There are 9 hidden switches. A switch that is on adds its own fixed numbers to the row, and there is some noise. The rows also spread widely along 9 directions, which tell nothing about the answers.
Known rows, each followed by its switches (1 for on, 0 for off):
[-1.93  2.13 -0.34 -1.63  1.16 -1.63 -1.95 -2.45 -1.77 -0.16 -1.71 -0.27
  0.78  0.71 -1.17  1.42 -0.58  0.44  0.37 -0.90  0.15 -1.03  0.88 -0.06
  0.03 -0.76 -1.11  0.69] : 0 1 1 0 0 0 0 0 0
[-0.73 -0.36 -0.25  0.27 -1.53  2.46  0.45 -1.31  1.52 -0.45  1.46 -1.20
  0.55  0.20  0.26  1.49  0.61  0.59 -2.11  1.70 -0.83  1.43  0.70 -1.04
 -1.59 -0.31 -1.54 -2.74] : 1 0 0 1 1 0 0 0 0
[ 0.80  1.46  0.43  2.73  0.56  0.31  1.05 -1.14 -0.30 -0.09  0.94 -1.12
  1.19 -0.48  0.50  2.04  0.12 -0.32  0.38  0.16  0.59 -1.78 -0.80  0.55
  1.33  1.08  1.62  0.83] : 0 1 0 0 0 0 1 1 0
[-1.32  1.65  3.93 -0.61 -0.40  2.34 -1.39 -1.13 -2.10  0.57  0.39 -1.63
  3.63  0.68 -0.23  1.49 -1.14  2.04 -1.49  3.28  0.64  0.18  2.66 -3.89
  1.07 -0.03  1.11  1.45] : 1 0 1 1 0 0 0 1 0
[ 0.46 -0.19 -2.44 -0.46  0.56 -1.75  3.24 -0.12 -0.36  0.85 -1.14 -2.10
 -0.60  0.32 -1.38  1.23  0.36  0.44  0.09 -0.27  0.29  1.53 -2.09 -0.47
  1.00  0.94 -0.26  0.42] : 1 0 0 0 1 0 0 0 1
[-0.87  3.18 -0.30  0.75  0.07  1.14 -3.15 -4.19 -1.87 -1.10  0.01 -1.03
  1.43  1.07  0.01  4.06 -1.37  0.14 -0.70  1.29  2.02 -2.42  1.84 -1.34
 -0.85 -0.14 -1.10 -1.62] : 0 1 0 0 0 0 0 0 0
[ 1.37  1.38  0.82  1.79  0.90  1.49  1.09 -0.21 -0.47 -0.90  0.71 -0.99
  1.34  0.28  0.05  2.45  0.08  0.61  1.71  1.26  1.49 -1.88  0.21 -2.21
  1.62  1.74  0.29  0.37] : 0 0 0 0 0 0 0 1 0
[-2.51  3.37 -1.18  1.57  3.56 -2.05 -0.43 -2.26  0.15 -1.37 -0.87  2.20
  0.56 -2.47 -0.37 -1.22 -0.01 -0.95  3.49 -3.03 -0.65 -1.47 -1.90  2.53
  2.18 -0.61 -4.06  2.68] : 0 1 0 1 1 1 0 1 0
[-0.19 -0.21 -0.78  2.88 -0.21 -0.19  0.40  0.66  0.47 -0.20  2.00 -0.06
  0.08 -0.52 -0.60  1.29  0.75 -0.57  2.34 -1.19 -1.68 -3.08 -0.74  1.30
  0.82  1.52  2.56  1.13] : 0 1 0 1 0 0 0 1 0
[-1.93  0.69  1.30 -2.34 -0.98  2.23 -1.63 -0.19 -1.75  0.76 -0.86 -0.89
  2.89  1.94 -1.74  0.98 -1.64  3.17 -0.10  1.50 -0.06 -0.89  0.90 -3.70
  0.92  0.43  1.82 -0.68] : 0 0 0 1 1 0 1 1 0
[-2.37  0.41 -0.98 -1.31  0.40 -0.52  0.44 -0.38  1.22 -0.35 -0.82  0.45
  1.17 -1.21 -0.58 -1.58  0.61  0.29  0.48 -1.03 -1.87  1.05 -0.89  0.76
  0.18  0.01 -2.75  0.29] : 0 1 0 1 1 1 0 0 0
[-1.59  5.55 -2.34  1.62  2.46 -0.87 -1.77 -4.93  0.11 -3.51  0.05 -0.86
  1.75 -1.12  1.52  1.95 -0.69 -2.10  2.98 -0.77  2.38 -3.00  0.39  1.71
  1.90  0.85 -6.59 -0.84] : 0 1 1 1 0 1 1 1 0
[-1.28  1.03  1.14  0.29  0.15 -0.10 -1.27 -0.28 -0.89 -0.05  0.99  0.99
  1.83  0.18 -1.67  0.14  0.76 -0.04 -0.01  0.01 -0.42 -1.49  1.08  0.85
  0.96  0.63  0.97  1.21] : 0 0 0 0 0 1 1 1 1
[-0.46 -0.29  0.69 -1.32 -0.03  0.67 -0.44 -0.45 -0.25  0.90 -0.57  0.39
  0.58  1.61 -1.72  0.47  0.52  0.80 -0.63  0.25 -0.76  0.45  0.18 -0.37
 -0.22 -0.20  0.63 -1.40] : 1 0 0 0 0 0 1 0 0
[ 0.56  0.13 -2.10  2.71 -0.28 -0.79  1.48 -0.21  1.83 -1.94  3.00 -0.75
 -0.30  0.08 -0.01  2.71  2.61 -1.48  1.54 -1.10 -1.12 -2.35  0.17  1.81
  0.33  2.10 -0.39 -0.62] : 0 1 1 0 0 0 0 1 1
[-0.48  0.70  2.19 -0.11 -0.26  0.57  0.77 -1.06 -1.15  0.67  1.35 -1.85
  1.64  1.54 -2.97  3.54  1.33  1.23 -3.06  2.22 -1.61  0.46  2.00 -1.80
 -1.37 -1.17  0.88  1.02] : 1 0 1 1 0 0 0 1 1
[ 0.38  0.30  0.36  2.23 -1.49  1.28  1.26 -0.38  0.43 -1.52  3.06 -1.14
  1.89  0.51  0.12  3.43  2.18  0.53 -0.45  1.11 -0.80 -1.62  1.77 -1.62
  0.72  2.15  1.11 -0.62] : 0 1 1 0 1 0 0 1 1
[ 1.42  1.85  0.89  6.11  1.59  3.12  1.52 -2.52  3.55 -3.94  4.39  1.67
 -0.60 -2.39  1.78  2.66  2.96 -1.52  1.24 -0.65 -0.68 -1.51  0.34  1.78
  0.12 -0.09 -4.45 -2.05] : 0 0 0 1 1 0 0 1 0
[ 0.17  2.89  2.33  3.30  1.02  1.49 -0.30 -3.88 -0.90 -0.78  1.33 -0.30
  1.55 -0.39  0.23  3.55  0.43  0.94 -1.56  0.67  0.75 -1.22  0.54 -0.68
  0.65 -1.15  0.17 -0.62] : 0 0 1 0 1 0 1 1 0
[-1.48  1.98 -2.04  1.15 -1.48 -1.88 -0.72 -3.28 -1.98  0.75  0.88 -3.87
  1.36  0.00 -1.05  4.32 -0.93 -0.23 -2.87  0.31 -0.58 -1.94  0.52  1.09
 -0.80 -0.64  2.14  0.98] : 0 1 1 1 1 0 1 1 0
[-1.13 -0.28 -2.47 -0.90 -1.95 -0.54  0.86  0.42  1.11 -0.53  2.04 -3.27
  0.28  0.66 -0.46  1.63  0.71 -0.57 -1.00  0.57 -0.63 -0.26  1.07  0.32
 -0.97  0.95 -1.45 -0.57] : 0 0 1 1 0 0 0 1 1
[ 0.47 -0.78 -0.57  0.77 -4.30  3.54  0.14  0.04  0.97 -0.78  3.96 -3.24
  1.78  2.90 -0.74  5.20  1.29  0.54 -3.79  3.61 -0.95 -1.51  2.38 -2.62
 -3.41  1.44  1.95 -3.76] : 0 1 0 0 0 0 0 1 1
[-1.02  1.12  2.48 -0.16 -0.66  2.34 -0.95 -1.31 -0.35  0.11  1.31 -0.17
  1.94  1.01 -0.71  1.22  0.23  0.88 -2.32  1.49  0.34  0.12  1.41 -0.93
 -0.58 -0.79  0.30 -0.93] : 0 0 0 0 0 0 1 1 1
[ 0.09  0.84  0.55  1.97  0.64  0.68  0.96 -0.95  0.03 -0.40  1.18 -0.35
  0.94  0.09 -1.28  1.84  0.95  0.30 -0.27  0.78 -0.08 -0.80 -1.10 -0.24
 -0.12  0.07 -0.06  0.02] : 0 0 0 0 0 1 0 1 1
[-1.41 -1.16 -1.08 -0.92 -1.32  0.93  0.24 -0.31  2.82 -0.83  1.28  1.37
 -0.05  2.06 -3.00  0.88  3.41  0.02 -1.29 -0.74 -3.81  0.18 -0.49  1.99
 -3.32 -0.61 -1.23 -4.59] : 0 1 0 0 0 1 1 0 1

New rows. What belongs after each?
[-1.04  2.11 -2.23 -1.23  1.99 -2.21  1.23 -3.30 -0.15 -0.68 -1.64 -0.89
 -0.74  0.33 -1.57  1.72  0.96 -0.03 -0.38 -1.75  0.35  1.05 -0.94  1.66
  0.17 -1.39 -4.01 -1.06] : 0 0 1 0 1 0 1 0 1
[ 0.09 -0.20 -0.41  1.02 -0.54  0.16 -0.52  1.08 -0.20 -0.99  0.95  0.10
  1.81  0.20 -0.48  0.24  0.75 -0.35  3.42  0.37 -0.15 -3.16  0.82  0.32
  2.72  3.68  2.17 -0.33] : 0 0 0 1 0 1 1 0 0
[-0.32  1.14 -1.39 -1.83 -0.94  0.21  2.09 -1.41  0.15  0.32 -0.88 -4.75
  1.03 -0.23  0.52  2.10 -0.76 -0.04 -2.71  2.29  0.79  1.96  0.13 -0.96
 -1.37 -0.17 -2.67 -0.21] : 0 1 0 1 0 0 0 0 0
[-1.25 -0.88  0.49  1.32 -1.54  1.87  0.11 -0.72  1.00  0.72  1.29 -1.90
  0.22  0.53 -0.61  1.64 -0.20  1.66 -1.25  0.70 -1.79 -0.16 -1.70 -0.38
 -1.77 -1.26  1.95 -1.99] : 0 0 1 1 0 0 0 1 0
[ 0.09  0.69  1.26  0.78  1.66  0.50  3.78 -0.43  2.92 -1.85  1.98 -0.41
  0.18 -0.29 -2.12  1.63  4.36 -0.11 -1.32  0.23 -2.84  1.74 -0.01  0.97
 -1.64 -1.48 -4.83 -0.61] : 0 0 1 1 0 1 0 1 1
[-1.25  1.75  0.43 -0.29  0.63 -0.47 -0.63 -2.91 -0.95 -0.73 -0.30 -0.25
  1.83  0.58 -2.00  3.18  1.39  1.18 -1.92  0.43 -1.28 -0.47  0.74 -1.11
 -1.27 -1.04 -1.19 -0.80] : 0 1 1 0 1 1 0 0 0
[-3.02 -0.56 -2.81 -2.38 -1.23 -0.60 -2.92  0.42 -0.44  0.79 -1.96  0.63
  0.46  1.57 -0.21 -2.01 -2.25  0.70  3.99 -2.07 -0.08 -2.28 -1.88  0.53
  1.65  2.04  2.26 -2.23] : 0 1 0 0 0 0 1 0 0
[-1.22  1.03  1.61  1.07  0.60 -1.26 -0.13 -1.17 -2.12  1.47 -0.61 -0.91
  1.37 -0.49 -0.31  0.05 -1.09  0.89  0.39 -0.23  1.11 -0.67 -1.10  0.42
  2.79  0.17  3.35  2.38] : 0 0 1 0 0 0 1 1 1
[-0.11 -0.79  0.61  0.02 -0.30  0.00  1.33  1.79  0.52  0.32  1.50 -0.09
  0.51  0.02 -0.88 -0.36  1.24 -0.14  0.09 -0.23 -0.98 -0.10  0.47  0.12
  0.81  1.12  0.78  1.58] : 0 0 0 0 0 0 0 1 1
[-1.30 -1.24 -1.09  0.99 -2.74  0.48 -0.63  1.17  0.39  0.90  2.11 -2.25
  0.70 -0.95  1.18 -0.31 -1.28 -0.35 -0.19  0.77 -0.42 -1.14 -0.18  0.43
  0.32  1.61  2.79  0.84] : 0 0 0 1 0 0 0 1 0
[-0.14  1.33  1.47  6.06 -0.64  2.52 -1.50 -2.33 -0.69 -0.62  2.57 -1.16
  1.27 -2.32  3.39  1.48 -2.23 -0.09  1.88  1.45  2.47 -2.96 -0.95 -0.08
  2.26  1.25  2.82  0.44] : 0 0 0 1 0 0 0 1 0
[-0.14  0.59 -1.80  1.78 -0.71 -1.91 -0.18 -0.78 -1.12 -0.25  1.17 -1.00
  0.96 -1.69  1.26  1.27 -0.10 -1.43  0.72 -0.73  0.70 -2.24  1.14  1.12
  1.89  2.50  1.61  2.43] : 0 1 0 0 1 0 0 0 0
[ 0.54 -0.88 -1.56  2.95 -2.14  1.82  2.20 -1.66  3.69 -0.81  2.39 -2.19
 -0.10 -0.69  1.47  1.96  1.88 -1.33 -2.66  1.15 -1.41  0.64 -2.21  2.46
 -2.68  0.20 -0.66 -4.68] : 0 1 0 0 0 1 1 0 0
[-0.84  0.96  2.05  1.90 -0.73  1.28 -1.02 -2.30 -0.17 -0.62  1.33 -0.61
  1.99 -1.32  1.51  0.87  0.10  0.58 -0.50  0.86  0.48 -0.36  1.41 -0.26
  1.81  0.72  0.95 -0.72] : 0 0 1 1 1 0 1 0 0
[ 0.18  0.04  0.06  0.53  0.62  0.35  2.09 -1.43  0.79  0.23 -0.30 -0.40
 -0.31  0.47 -2.15  2.76  1.80  1.31 -1.98 -0.33 -2.23  0.92 -1.51 -0.31
 -1.98 -1.58 -0.25 -1.30] : 0 1 0 0 1 0 0 0 0
[-2.10  0.97  2.09 -1.50 -0.91  2.08 -2.23 -2.13 -0.42 -0.83  0.40  0.77
  2.82  1.41 -1.30  1.33  1.04  2.05 -2.17  1.47 -0.94  0.01  2.09 -1.99
 -0.58 -0.40 -0.47 -2.95] : 0 0 1 0 1 1 1 0 0
[-0.13  2.24 -0.05  0.78  0.41 -0.31  0.17 -2.48 -1.20 -0.07 -0.63 -2.69
  1.05 -1.41  1.55  0.92 -1.52 -0.83 -0.09  1.07  2.60 -0.03  0.14  0.85
  1.69  0.51 -1.07  0.85] : 0 0 0 1 0 0 1 0 0
[ 0.58  1.38 -0.84 -1.14  0.18 -3.23  1.59 -0.64 -0.44 -0.61  0.69 -2.51
  1.32 -1.30  0.69  1.32  1.87 -2.57 -1.29 -0.16  0.25  0.02  3.13  2.11
  1.31  1.98 -1.61  3.01] : 0 1 1 0 0 0 1 0 0
[-0.18  0.76  0.40  1.40  0.36 -0.08  0.96 -1.68  0.22 -0.46  0.20 -1.57
  0.71 -0.40 -0.18  2.43  0.81  0.43  0.23  0.34 -0.74 -0.36 -0.37  0.16
  0.10  0.00 -0.01 -0.25] : 0 1 1 1 0 0 0 0 0
[-0.37 -0.20 -1.05  1.07  0.11 -0.17  1.58 -1.02  1.81 -0.54  1.08 -0.12
 -1.17  0.11 -0.67  1.24  1.99 -0.63 -0.49 -1.05 -1.34  0.53 -1.03  1.97
 -1.53 -0.53 -1.64 -1.69] : 0 1 0 0 0 0 0 0 1
[-0.88  2.31  1.14  2.18 -1.17  5.11 -3.14 -3.00  1.43 -3.58  3.26  0.52
  2.53  2.43  0.86  4.16  0.61  0.70  1.58  2.25 -0.07 -3.31  2.93 -3.01
 -0.66  1.32 -2.52 -5.55] : 1 1 1 1 0 0 0 1 0
[-1.80  3.31 -1.18 -1.62 -0.15 -0.22 -2.22 -2.05 -2.62 -0.22 -0.54 -2.85
  2.56  0.75 -0.41  2.58 -2.36  0.06 -0.41  1.47  1.73 -2.13  2.22 -1.86
  0.10  0.45 -1.41  1.72] : 0 1 0 1 0 0 0 1 0
[ 1.17 -0.22 -2.45  3.02 -0.66  1.96  1.56 -0.50  2.84 -1.74  2.24 -0.88
 -0.30  1.10 -0.18  2.69  1.67 -0.25  1.23  0.11 -0.70 -2.28 -2.32  0.68
 -0.93  1.52 -0.53 -4.77] : 0 0 0 0 0 1 1 1 0
[-0.43  0.33 -0.15  1.38 -0.86  1.67  0.40 -2.13 -0.27  0.50  0.03 -1.98
  0.40  0.13 -0.37  2.78 -0.87  1.70 -1.55  1.29  0.02  0.15 -1.20 -1.46
 -0.83 -0.74  1.02 -1.82] : 0 0 0 1 1 0 0 0 0
[-1.00  2.15 -1.73  0.12  1.61 -1.66 -2.10 -3.06 -1.18 -0.33 -0.24  0.64
 -1.07  0.60 -1.66  2.05 -0.06 -1.34  0.12 -1.46  0.38 -1.43  0.77  1.69
 -0.91 -1.15 -2.42  0.18] : 1 0 0 0 0 0 0 0 0
[-0.70  1.71 -0.89  1.18  1.03  1.22 -0.42 -2.32  1.31 -1.49 -0.07  0.27
  0.13  0.05  0.61  0.91 -0.15 -0.37  2.69 -0.23  0.38 -0.75 -0.74  0.11
  0.65  0.60 -3.26 -2.32] : 1 1 0 1 0 0 0 0 0
[-2.29  1.65  1.00 -2.70 -0.90  0.18 -1.14 -0.91 -1.43  0.31 -0.14 -1.98
  3.09  0.24 -0.52  0.24 -1.03  1.23 -1.79  1.23  0.14  0.39  2.57 -1.79
  1.22  0.18 -0.66  1.43] : 0 0 1 1 1 0 1 1 0
[-2.24 -2.00  0.19 -0.12 -2.58  0.82 -2.69  0.24  0.45  1.21  1.57  0.71
  0.15 -0.01  0.11 -0.98 -0.05  0.00 -1.23 -0.39 -1.47 -0.75  0.57  1.23
 -1.23  0.07  2.98 -0.50] : 0 0 0 0 0 0 0 0 0
[ 0.23 -0.42  0.23 -1.38  0.31  0.85  2.64 -0.93  1.16  0.57 -0.18 -0.93
 -0.58  0.71 -2.77  2.47  2.12  1.59 -4.11  0.21 -2.42  2.54 -0.47 -0.91
 -3.29 -2.58 -1.95 -1.51] : 0 0 0 0 1 0 0 0 0
[-0.79 -0.89  1.41  0.37 -0.30 -0.71 -0.75 -0.42  1.00  0.58  1.94  1.79
 -0.64 -0.48 -1.44 -0.29  2.61 -1.30 -2.39 -1.53 -2.83  0.07  1.50  3.71
 -1.69 -1.37  0.89  0.49] : 0 0 0 0 0 0 1 0 0
[-1.35  1.15 -0.49 -0.32 -0.78 -0.81  0.14 -0.68 -0.47 -0.09  1.58 -1.17
  1.51 -0.62 -0.36  1.32  0.59 -0.62 -2.38  0.18 -0.34 -0.13  1.72  0.19
 -0.14  0.45 -0.79  2.32] : 0 1 0 0 1 0 0 1 1
[-1.95  2.43  0.37 -0.62 -0.28 -2.29 -0.05 -0.77 -2.92  1.16  0.16 -3.33
  3.29 -1.93 -0.34  0.36 -1.22 -0.80 -2.18  1.83  1.07 -0.19  1.54  0.31
  1.48  0.85  0.40  6.18] : 0 1 0 1 0 1 0 1 1
